The first 4 rows are patterns. Each new row is the sum of 2 different patterns, raised or lowered, with some noise. Before adding, each is slid sideways (what falls off one end comes back at the other) and multiplied by a number that may be negative. Names go in the order of the patterns.
Some rows, each with the names of its patterns after it:
[-29  16   4   6 -14  18   6  14  28 -11 -12  -1  -6   8   0 -18   3  -4
 -10 -20  23  19 -21  -8   7  -4  -4 -14  14   2  30   2 -16 -25  21  23
 -10  20  11  19  15 -17   4]
D
[ 19 -14   4  25 -13 -18   9 -29 -27  29  14   1  17  -3 -11 -17  -6  26
  -5  25  11 -24 -29  -2 -27  21 -16 -26  -9  19 -29 -14   2  25   3   7
  -4  29  17   8   0  -5 -21]
U
[-18   7   8   0  30  24   8  -3  16   9   4   7 -22  18 -18  26  13 -11
 -21  -7 -15  21   6  25  25 -14  -5   6 -27   4  -7 -22  29  -3  11 -29
   4   4 -13 -11  21  29 -19]
T
[ -2  -5 -24  17   0 -17  15  24  25  -6  10   5 -13   3 -26  25  10  -9
   0  22  15  22  18  25 -28  28 -14 -14   8 -16 -22 -17  -6  17 -13  12
  27 -21 -21   7  -1  14  29]
R

New rows, each followed by the names of its patterns:
[ -2 -28 -13 -19 -45 -33 -51 -40  16 -21  -6  19 -40 -45 -22 -23  12   7
  -5 -16 -55 -19 -19 -50  10  -7 -11 -29   4 -30 -37 -13 -25   6  -5 -28
  -1  12   1   3  -5  -9 -32]
U R
[-26 -34 -35 -16 -11 -22 -52  -9 -41 -17 -34 -22 -61 -47 -21   3 -28  -5
 -25 -45 -60 -41 -15 -11 -10  -5 -32 -36   5 -49 -35 -23  14 -12 -33  -8
 -12 -52 -47 -28   7 -24 -38]
T R
[ -3   4  31   9  15  -6   4  13  22  40  -7   3  18  -3   1  -4   3   5
   4  11  -2  38   7  -8  11  15  -5  -1 -11   9  -2  43  -5   8   2  19
  33  15  30  20  10  25  -7]
D R
[ 33 -10 -27  20  -7   9  20  21  25  11 -12 -18   2  -3  28  18  28  42
 -30 -22  17 -10   9 -15 -29 -12   5  10 -24  25  43   6  31  26  48  30
   3  22  -3 -29  45  18   8]
U R
[ -3 -13  18  -6 -21 -36  -6 -20 -10   1  15  15 -23  -8  -7 -33  -8 -30
  -8  10 -18  -6 -14  -2   3  -8  -3 -16  19 -30 -29  -4 -17 -25  -5  -3
   2 -21   3   8 -23 -21 -19]
T R
[ -6  -7 -26 -25 -16 -11 -26  -7   5  -9  -9 -14 -12  -6 -21 -52 -16 -34
   0 -10 -22 -41 -12 -48  -6  -9   5  -8 -42 -36 -24 -58  -1 -40 -32  15
 -26   0 -35  -5 -11 -41 -24]
T R
[  5 -10  -5   9  -5  -1  -2 -14 -29  20  19  -6 -14   6   5 -11 -22   1
   4  19  -1  -7 -21  29   7 -14  19  10   6   4 -24  -4 -34  25 -11  11
  -4  12  12  21  30  -6 -18]
D R
[-19 -26 -43 -16   8 -17  19 -14 -48 -46 -23 -40   2 -43 -42 -29  -6 -57
 -20  -8  -5 -19  -8 -26   7 -10  -3 -17  -9 -38  -9 -45  -5  17 -36 -28
  -3 -37 -37   0  -4 -33   5]
D U
[-37 -35  -2   1 -14 -11 -40 -35 -32 -46 -11  -8 -33 -12 -20 -30 -18 -30
 -14 -30   6 -27 -29 -22 -16 -25 -45   2  -4 -38 -42 -23 -55 -31 -34 -32
 -38 -22 -38 -34  -6 -24  -8]
U T
[ 19  39  14  46  42 -14   8   1  12  19  26  21  29   1  27  12   2  27
  35  14  39   1  18  35  20  -4  26  38  24 -13  10  14  17  -7  -4  18
  16  34  31  -5  13  23  11]
D U
[ -9  53 -12  16 -16  17   8  28  24  48  -2  16 -10  12  42  28  11  39
  -2  37  28 -10  35  -4  32  19  -9  11  47   4 -12  47  32   3  -3  11
   4 -11  26  27 -17 -11  12]
U T
[-27 -19  -3   6  -9 -20  16 -10  -8  11  17 -10 -12  -3 -14   3   7 -19
  10 -23  12  14 -16 -17  -6  -5  -4 -14  23  16 -19  -6   0 -16 -11 -13
 -36  13   2  16 -37 -16   3]
D T
[  6  40   4   8  23  50  31  12  30  27  -1   5   9  43  22   8  18  18
  16  28  31  27  -5  35   5  21  15  17 -10   1  21  41  14  33  25   0
  -8  10  25  30  34  31  13]
T R
[-10  -6   5  -7   7 -25  17 -17 -33  -2 -34 -32 -11  -1   2  -6 -14  15
 -12 -20 -16   3   7   9 -26 -17 -31   3 -26 -30  -5   5   9  -3 -13   0
 -22 -21 -23  15  -7  -2   4]
U R
[ 27  19  -8  12  15 -17 -10   0  -3  -5 -12 -10   2  18  -3   9 -17   8
   2 -20   0  17  -9  18  11 -11   0 -13 -18   7   7  11  -4 -13   7  -2
  -8  10   9  15  35 -23  25]
D U
[  5 -13   8   5  -3 -11   2 -29 -10   2  31 -25  -5  17   3 -15 -14   5
   8   8  19  -1  20 -27   4   3   4  -3 -17 -25  -7 -31  11  -6  20  13
   5  15  14   6   5   2  10]
U R
